Every row belongs to one group in each of 4 separate groupings. Each group adds its own fixed numbers to the row, and there is some noise. The rows also spread widely along 13 directions, which tell nothing about the answers.
Some rows, each with its group in each grouping after it:
[-10  -3  -3  -7  18   5  19 -11  -3   3  45   0  -1  -6   0  -6  18 -20
   0  20 -15  -3 -32   0   6  -1  22] -> peb Z_679 (0) L
[  2  14 -54 -24   3 -27  18  -1 -36  20  45  17  26   9  17 -17  18 -68
 -35  10 -37   4 -12  12 -15  26  48] -> lagam Z_20 (3) M
[ -9 -19  20   7  -3  13 -28 -17  10 -20  12 -14 -25  13   9 -13  14   3
  15 -24 -27  -8 -19 -25  43   9  27] -> peb Z_20 (1) H
[ 13  21  -2 -18  -8   3  30  -1  -9  -7  37  23 -20  -8   3  19 -21   8
  -4  51  22  -7 -20  38 -21 -25   6] -> lagam Z_679 (0) T
[ 13  23 -14   1 -27   6  11 -14 -33  26 -15  14  12  16   8 -24  -5  10
   2  -6  19  18  -4   3  -8 -14  -2] -> vala Z_389 (2) N
[-10  18   8   5  10   2   6 -14 -20  21 -24   4 -11  -2  -4  11   7   8
  18   6   6   6  -8 -12  18 -14 -21] -> vala Z_389 (4) L
[  4 -16   2 -15   3  -8  -7  20 -21  -1 -33 -12  20   4  17  24  -3   4
 -16   6 -24  20  -6  -6  26 -18  13] -> peb Z_105 (5) M
[  7   2  37  -3 -35   9   3  -3  25  11  18  -7   2 -10  26  17 -24  25
 -10  15   7 -13  -7 -10   2 -41   0] -> lagam Z_105 (2) N
[-15  24  27   3  -9  28   5 -55  -6  32  18  23 -15 -31  17 -14  28  16
  19  12  10  21 -26 -12  26 -28  11] -> lagam Z_105 (1) H
[  8  14  -1  20 -18  15 -44  -6  24 -30  -9   4 -32 -24  39  17 -24 -12
  15   4 -26 -16 -16   2  18   7   0] -> lagam Z_20 (5) T
[-11  37   1  -7  -1  23 -34 -25 -14  -2   2   7 -27 -23  13 -31  31  17
  -8 -20  -6  34  -9   3  16   7  -9] -> peb Z_105 (3) T
[  0  10 -23  -1 -45  -3  19  -6  -9  33  16  13  12  25   5 -18 -22  -8
 -28   2   6  13  -8 -10  -1 -15  17] -> peb Z_389 (4) H
[ -3 -14  15   4  -5  26  -5  -6   2 -12 -21 -31  -9   7 -20 -39  16  42
   3 -36   6  26 -13   2  -8  17  10] -> vala Z_105 (0) T
[ -2  -3   3 -20  52 -15  -2  30 -25 -11   6  20   7 -11 -15  25  30   6
 -14  14  10   7  44  17   4 -14 -27] -> lagam Z_679 (3) T
[-10  -7 -52  -6 -42   3  15 -14   5  41   4   2  23 -20   8  -6  -4 -38
 -40   8  -6  33   5  24 -30  35  38] -> peb Z_105 (4) L
[ -5 -18   9   0 -45 -11  13  -5   3  38  -4  -5  16  16   1  20 -16  22
  -4  -9  34 -10  44 -13 -19  -5   1] -> lagam Z_20 (0) M
[ 13  10  44 -21 -52  -8  20 -11   2  14  -6 -47   7  10  30  30 -31  30
  -7  23  16 -17  -8   1 -25 -29   8] -> peb Z_679 (2) T
[-13   8   2  -7   6  22   1 -33  -1   6  25   8 -30 -14  -4  -9  33   7
   8  -4 -14  18 -31   1  17  12  22] -> vala Z_105 (5) M
[  6   2  -8 -35 -14 -21   4   4 -47   6 -36 -35  18   8  12  13  14  -3
  -9   0  -6  33  -8  34 -14  17  45] -> lagam Z_679 (4) N
[ -2  -9  19  12 -39  -6 -12 -13  17   8  13 -18   4  22  28  -5 -14 -11
   9 -18 -10 -26  -5 -36  15  -7  13] -> peb Z_20 (4) H
[ -1  18  -5   3 -11  12  -2 -18 -24  18 -44   3  -7  -7   4  -4   1  12
   9   1   7  28 -14   2   9  -5  -7] -> vala Z_105 (4) T
[ -5  10  23  13  -7  22   2 -16  11  12  -8   6   3 -30   5  -9  10  24
  13  -1  27  12   2  -4 -10 -14 -22] -> vala Z_105 (0) H
[  0  16  -2 -16 -10   7   0  -7   7  -6  41  30 -28 -15  14  20  -6   5
 -17  24   1  -3  -6  18   8 -15   6] -> peb Z_389 (3) M
[ -3  16 -20  12 -12  17  -5 -17   1   7  -6  16 -10 -17   4 -16   4 -13
  -3  -9  -5  15  -8   1  -6  21  -3] -> vala Z_105 (3) H
[  9  26 -16 -22 -22 -14 -32  12 -28   1 -16   0   6  -2  43   9  -4 -22
 -32  -3 -29  15   5   7   3   0   5] -> peb Z_105 (1) M
[-17 -22  -3   3  11  13  -1 -15  12   3  47  21 -17  -4 -11   0  21  -1
   6  -1  -1   0  -1  -3  22   5  21] -> lagam Z_679 (0) L
[-11 -14  -4   4  27   1  -1   9   7  -2   9  -8  -3  -9 -18  -3  17 -13
  -5  -8 -10  -6  20   1  -5  21  -4] -> lagam Z_20 (1) L
[ 21   4  -1 -14 -15 -13   2  15  -5  -4  21  30   3   1  20  37 -20   1
  -9  32  26 -18  38  23 -13 -33  -9] -> lagam Z_679 (2) T
[  4   0   1  -2 -24   4 -15   5  17   3  55  31   0  12  13 -12  -7   4
 -28  -9   7 -14  28 -17   9 -25 -17] -> peb Z_105 (3) T
[  1   5   1  14 -21  16  24  -5  20  25  18   5  -1  -5  -8 -15 -22   5
 -10   8  10  -7 -10 -10 -17 -15 -11] -> lagam Z_105 (2) N
[  0 -23   6  14 -27  24   7 -18  41  11  19  -9  18 -30  23 -11  -7 -12
 -13   6 -17   2 -18   0  -3   0  37] -> vala Z_20 (1) H
[ -4   0  -1 -11 -17  10   1 -16   1  17   7   5  -5 -10  -3   8  15  19
 -15  -2  16  13  25  14 -14   8   8] -> vala Z_389 (1) T
[-15  11  -4  16  21   0  37 -16  12  25  15  -2  -6 -22 -14  13   6 -27
  17  26   1 -28  -4 -15 -23  15 -22] -> peb Z_20 (5) M
[  1  -8   3  -9   7  17 -35 -14   3 -43   8  31 -63  -8   3  33  14  14
  30   7   5  -4   1  26  34   7  10] -> vala Z_105 (4) T
[  5 -21 -10 -17 -27 -15  10   5 -16   4 -21 -19  21  15   6  26  -6  -4
 -18  -1  -3  11  12  15 -12  19  32] -> vala Z_679 (3) H

New rows, each followed by its group in each grouping:
[ -7  19  13 -17 -25   7 -33  -7   0  15   5   0 -10 -15  28  11  13  17
 -33 -16 -21  21   8  -5  21  -9   8] -> vala Z_389 (1) M
[  2  30   3 -12  -2 -13 -13   2 -37  21 -33 -18  20  -5  29   5  11  -7
 -14  -3 -20  20  -9  -9   6 -10   3] -> lagam Z_389 (2) N
[  9  11 -26 -23   9 -14  15  19 -51  -7 -26   8   2  19 -20   5   7   6
  -7   5  17  30  16  31 -18   9   1] -> lagam Z_105 (5) H
[  4  13 -16  -2 -14   3   8 -13 -26   0 -19  30 -19   3   2  25 -12   2
  21  20  20   6  -8  12   5  -2  -2] -> vala Z_105 (0) H
[ 24  -4 -24  -4  -9  -6  27  17 -10 -10  23  14  -1  28 -11  -3 -23 -15
  -3  16  12 -18  -2  24 -26  -1   7] -> vala Z_679 (2) N
[ -1  39  -4 -14 -43   0  -9  -6  -7  13  10 -12  -9   2  17 -13  -6   0
 -30 -13  -8  14 -14   0 -21  11   5] -> vala Z_105 (0) H
[-12 -19  11  -7  -1   7  10  -5   2  22  -4 -15  13 -14   1  -5  14  10
 -16  -1 -12  27 -16  -1  15 -11  31] -> lagam Z_679 (4) M
[-10  -1  15  13   9   8  36 -16  14  12 -16 -23 -20  -4 -18  11 -11   1
  19  13  -8 -19 -36 -16  -7   8  -4] -> vala Z_389 (4) M
[ 12  19  24   9 -31  10  -8  -9  25 -18 -11   6 -34 -22  41  45 -50   5
  18  33   0 -36 -21   0   1 -21 -27] -> peb Z_105 (3) M
[ -2  14  51 -20 -14  -2 -16   9  -8  -2 -16 -27   1  -1  16  15   7  46
 -10 -12   4  12   1 -14  11 -31 -15] -> vala Z_105 (0) H
[-25   9  11  -2  40  10 -16 -21 -16   8 -12  -1  -1 -36   0   3  62   2
  11 -10 -12  30  -6 -10  22  14   5] -> vala Z_389 (0) H
[ -1   0   8 -27  -2 -20  -1   9 -16   7  -1 -31  23  -1  11   7  27  -4
 -16 -10  -4   9  16  12 -23  13  21] -> lagam Z_389 (4) N
[  3  22 -13  -1  -9   4  -9   9  -9  -2  -1  26 -13  -2  -2   8  -7  13
 -13   0  13  16  18  10   2 -10 -18] -> lagam Z_389 (5) H
[  3   4 -13  -2 -12  18 -15  -5  17 -10  35  45 -32 -17   6   7  -4   8
 -12   7  12   2  19  26   3  -5   6] -> lagam Z_389 (1) M
[  3  14  -7  -8   8 -22  -5  16 -19 -16 -20 -33  -9  18  11  14 -13 -32
   1   4 -33 -17 -23  -2  -1  16  -2] -> peb Z_679 (4) L
[-14   9  11  -3  -4   6   7  -5 -12   3 -14 -14 -29  11 -15   4  -9  23
  -4   0 -15  13 -38 -16  23  -4   8] -> lagam Z_105 (0) H
[  5 -33  21  -4  12   4  20   6  15   3  -1 -14  28 -19   6  20   4  -2
  -7  25  -6  -8   3   2  -9 -13  11] -> vala Z_105 (1) T
[-12  18 -10  19 -31  25   7 -27  19  33   9   6 -15 -16  -3 -17 -14   5
 -11   0  -3  10 -18 -16  -5   4  -3] -> lagam Z_105 (5) T
[  2   8  -4  16 -19  15  -3  15  11  12   4  25   2  -1  -6 -15 -25  31
 -19 -10  31  11  27  -1  -7 -27 -35] -> lagam Z_389 (0) L
[  8 -19   8  37 -20  18 -33 -10  27 -12 -23 -11   0  -3  23 -10 -10 -10
  32 -30  -8 -26   9 -18   5  19  -7] -> vala Z_20 (1) N
[ -3  -8  28   7  -2   9  25 -10   9  17 -12 -28   8  -3  -7  -3  -8  25
   5  11  14  -5  -3 -13  -6 -19  -7] -> peb Z_20 (2) T
[-14   2  18   6  -6  15 -14 -31  -3  18 -30  -3 -16 -22  11  27  15  21
  20   1   4  14  -4  -9  25  -2   8] -> lagam Z_389 (2) N
[-14  18   6  11   9  -1  14 -11 -15  33 -13  -9   4   3 -17 -11  12   8
   8  -7  10  -3   4 -28  -8   1 -30] -> vala Z_20 (0) T
[  1   9 -27   0  -3 -15  21   1 -10  27  46  21   6  25  -8 -23   1 -34
 -18  -3  -7 -17  10 -14 -12   3   7] -> lagam Z_20 (2) M
[ -6  24  -2   4  -1  -2 -15  12 -22   8 -22   1  -8  13 -13  -6   4  25
   1 -23  26   6  31 -10  -9   2 -47] -> peb Z_389 (0) N
[  4 -18  16   0  13   1  43  19  29   6  27 -20  20  -9 -16   4 -13   6
 -28  26   0 -19   0  -2 -31 -18   0] -> lagam Z_389 (2) T
[ -3  13  -2   5 -14  -1   4 -19 -12  34 -11  -5  18  -5  18  -5   7 -22
   1  -5 -10   0   1 -18  -9   6  -6] -> vala Z_105 (1) L
[ -6  -6   9   1 -12   6 -21 -21  25   4  71  13 -12   2  24  -7  19 -26
  -5 -11 -31 -26 -13 -28  24   1  28] -> lagam Z_105 (2) N
[ 11  13 -19   2 -21  23  -5   0  18 -16  35  31 -39  -2   0 -17 -21  11
 -21   0   2   6 -10  25  -1  -5  10] -> lagam Z_389 (2) M
[  6   6 -18   5   3  29 -23  -2  13 -38  -1   9 -39 -21  -4 -19   4   3
  -1  -9  -7  22 -14  37   2  24  15] -> vala Z_20 (2) H
[-14   9  35 -17 -37   5  -6 -24  24  21  19 -31 -14 -23  20  27   7  14
 -16  -1  -7  -8   2  -5 -14   9  17] -> lagam Z_105 (1) N
[ -5 -22 -16  12  -7   6 -24  19  45  -7  37  28 -13 -19   3  21 -11 -19
 -27   3  -9 -15  33   2   8   2  -3] -> lagam Z_679 (4) T
[-19  14   5  -7 -10 -12  -2   3 -10  30 -24 -40   5  -2  -3  21   8  -2
 -20 -13 -19   5  -2 -20  -8  22  -7] -> vala Z_679 (0) N
[  4  16  11 -44   4  -9  33   2 -26  12  31   2  -3  -6  -7  11  16  23
 -21  28  23  19  10  38 -23 -21  19] -> lagam Z_20 (2) M
[-18  -3  -6   1  -9  12  27 -30  17  29  25 -17  -7  -7 -11 -20  18 -13
 -10  -7 -18   4 -31  -8 -14  28  35] -> vala Z_389 (4) M
[  0  28  26  -3 -12 -15  -6  -1  -3  13  -9 -21   3  -6  17  19   5   1
   2  -4  11 -18  27 -13 -23  -4 -28] -> lagam Z_679 (2) H
[  0 -15   4 -22  17 -13   7  15 -28  -9 -23  -3   6   9  -1  38   5   4
  -8  20  -4   8   8   8  18 -11  12] -> peb Z_389 (1) H
[ -2 -27  10  10  27   9 -14  21  10  -8  -3   4   9  -9  -5   0   9  10
  -7  -8  -6   8  20  -5  24 -19 -11] -> lagam Z_679 (2) L
[ -3  11  -6  -3  33  10  20   5 -15 -13  -3  -6 -13  -9 -22 -26  15  -4
   2   9  -5  23 -35  21  -3   5   9] -> lagam Z_679 (4) H
[  0 -11 -17 -10 -18  -4   2  13 -18  -5  -4  14 -25  41 -23  13 -25  27
 -24  -8   3   7  10   2  20  -1   9] -> lagam Z_389 (3) T
[ 10  30   7 -17 -31   6 -51  -9 -25 -31 -28 -17 -44  12  23   1   3  26
   7 -26   4  15   9  24   4  19   1] -> peb Z_679 (1) T
[  4  -2  14  16  -5   4   6  -5  10  12  -9 -22  26  -2  17 -22  -1 -10
   2  -8 -15 -10 -20 -25  -4  -9   0] -> vala Z_389 (4) T
[ -8   3 -12   9 -34   8   6   0  31  32   6  -9   2 -16  -6  -9  -9  -5
 -29 -15   6   4  21   3 -35  20  -9] -> vala Z_679 (4) M
[ -9  -3  10   3  14 -10  -3 -14 -35  19 -10  17  10  13  14  18  10  -1
  30  12   5  -5   1 -31  45 -32  -9] -> peb Z_20 (0) L
[ 16  33  10 -16 -13 -13   8 -19 -47  -5   0   9  -9  29  18  -4   7  -1
  33   5  29 -14   5   3 -15 -10 -10] -> peb Z_105 (1) H
[  5 -29  16  -9  12   2   0  14  -2  -3  -4 -17  24  -4   7   5  11  10
 -10   2 -16  11  -6   1  20 -20  25] -> vala Z_20 (2) N
[  5   4   2  -6  -5 -11   4  -5 -12 -16   2  26 -45  23  -8  35 -13   5
  34  11  26 -31  16   7   1   1 -13] -> lagam Z_105 (4) M
[  6   0  15   6 -14  16 -14 -11  -3  12  20  39   7  -7  33  -1  -5  20
   8  10   9  10  -2 -14  48 -59  -3] -> peb Z_20 (5) M
[ 12   3  -2  -8  11  13  18  -2 -15  -5 -24   2   3 -19  -5 -13   8  17
   6   9  23  26   2  37 -28  -1   5] -> lagam Z_105 (2) M
[ -3   3  -5   0  -7   1 -45  -9   3   3  17  21  12 -21  38   3  37 -19
  -3 -25 -10   2  31  -5   6  14   7] -> vala Z_389 (0) M
[  9  40   2 -24  11  -4  28  11 -23 -10   3  -8 -29   6 -12   5 -12  16
 -13  25   8   1 -21  25 -23 -11 -15] -> peb Z_389 (2) M
[  0  17 -22 -17   6 -13  19 -19 -46  32 -13  11  19 -16  15  21  23 -29
   7  31  -1  17  -7  18  -4   4  23] -> vala Z_20 (2) N
[ 16  -6  12 -16  21  -5 -18   0 -36 -36 -22   3 -18  11  20  14  12   9
  32   5  -7   3 -13  20  29 -10  25] -> lagam Z_20 (2) M
[-22   0  23  -8 -11  10   5 -31  16  11   0 -46 -30  -7 -21   4  27  21
   9 -22  14  -4  16   0 -32  46   0] -> peb Z_105 (2) L
[  9 -20  17   1 -28   1 -34  17   9 -14 -17   5 -14  15  12  32 -25  31
  -6 -10  11 -10  40  -1  21 -19 -12] -> lagam Z_679 (1) T
[  8 -12  11  -9  13  -6  11   5 -19  -2 -30 -33  26  -5  10   8  10  -3
   7   6  -1   9   1  17 -17   3  16] -> lagam Z_679 (2) L
[ -7 -40 -20   7 -15  13   5 -10  26   8  19  -2   6 -14  -7   1   6 -16
  -8  -1  -3   0  17  15 -15  34  41] -> lagam Z_20 (1) N
[ 13 -18   2   4  -3   4  -3  47  18 -23   7  -1   8  18 -18 -26 -22  20
 -28 -19  11   4  25   7  -6 -20 -17] -> vala Z_20 (4) H
[-21  -8   7  -8  11  -4   4 -15  -1  16  -5 -14 -14 -16  -5  44  15  -7
  -4  22 -16  -7   4  -8  13  13   8] -> peb Z_679 (1) T
[-11 -25 -21  -4  15   1   6 -11  -7   7   8  10   1  -6  -7   4  24 -24
   5   4  -9  11   1   8   9  21  32] -> lagam Z_105 (4) L
[-10   4   0   5 -16  -1  -2  -7  17  16   0  -1 -10 -20   2  27  -5  -6
   6   9  21 -15  29   3 -17  11 -17] -> peb Z_20 (4) N
[  3 -29  48  -4  17 -13  30  32  19   2  15 -24  30  16 -14  10  -6  22
 -15   5   9 -26  23 -31  -9 -42 -22] -> lagam Z_105 (2) H
[ 12  10 -20 -10  -6  15   2   2  10 -15  43  37 -25 -11   5   0  -5  -3
 -19  16   0   2  -5  32  -4  -8  13] -> vala Z_389 (2) M
[  9   8  52 -13 -36   6  -7  11  41   7  31 -18   7 -32  46  23 -27  22
 -37  21 -13 -14  -7  -2  -1 -53  -1] -> lagam Z_679 (1) M
[  4  11 -28   1 -16   1  26   0   1  19   5   5   0  -3  -7   3 -20 -26
 -23  19  -7  -9  -5   7 -33  17  -2] -> vala Z_105 (1) T
[  9  -7  -9  -8  -4   7  -9  -9  -5 -11  29  38 -19   5  15   4   5  -6
   5   8  -1  -1  -2  11  20 -11  24] -> lagam Z_105 (2) M
[ -6 -11   5 -23   4   1  -1   1 -29   0 -12 -14  -7  18 -10   4  16  18
  -8  -5  -7  20  -6   3  20  -1  18] -> peb Z_105 (1) N
[ 26  13 -12 -18 -59 -22 -12  17 -19  13  29  29  17  36  37  13 -30  -9
 -20   0  18 -13  28   6  -3 -35   2] -> vala Z_679 (4) N
[ -9  -2 -19  -1 -18  21   8  -3  22  18   7   9  -7 -35  -6   1 -10   8
 -38   9  -6  28  -3  22  -6   8  13] -> vala Z_20 (3) M
[ 13   2  -7  13 -22  12  -2   2  -7  15 -11  24  13   2  15  -7 -20   0
  -1   1  10   3   7  -6   4 -24 -16] -> vala Z_105 (1) N
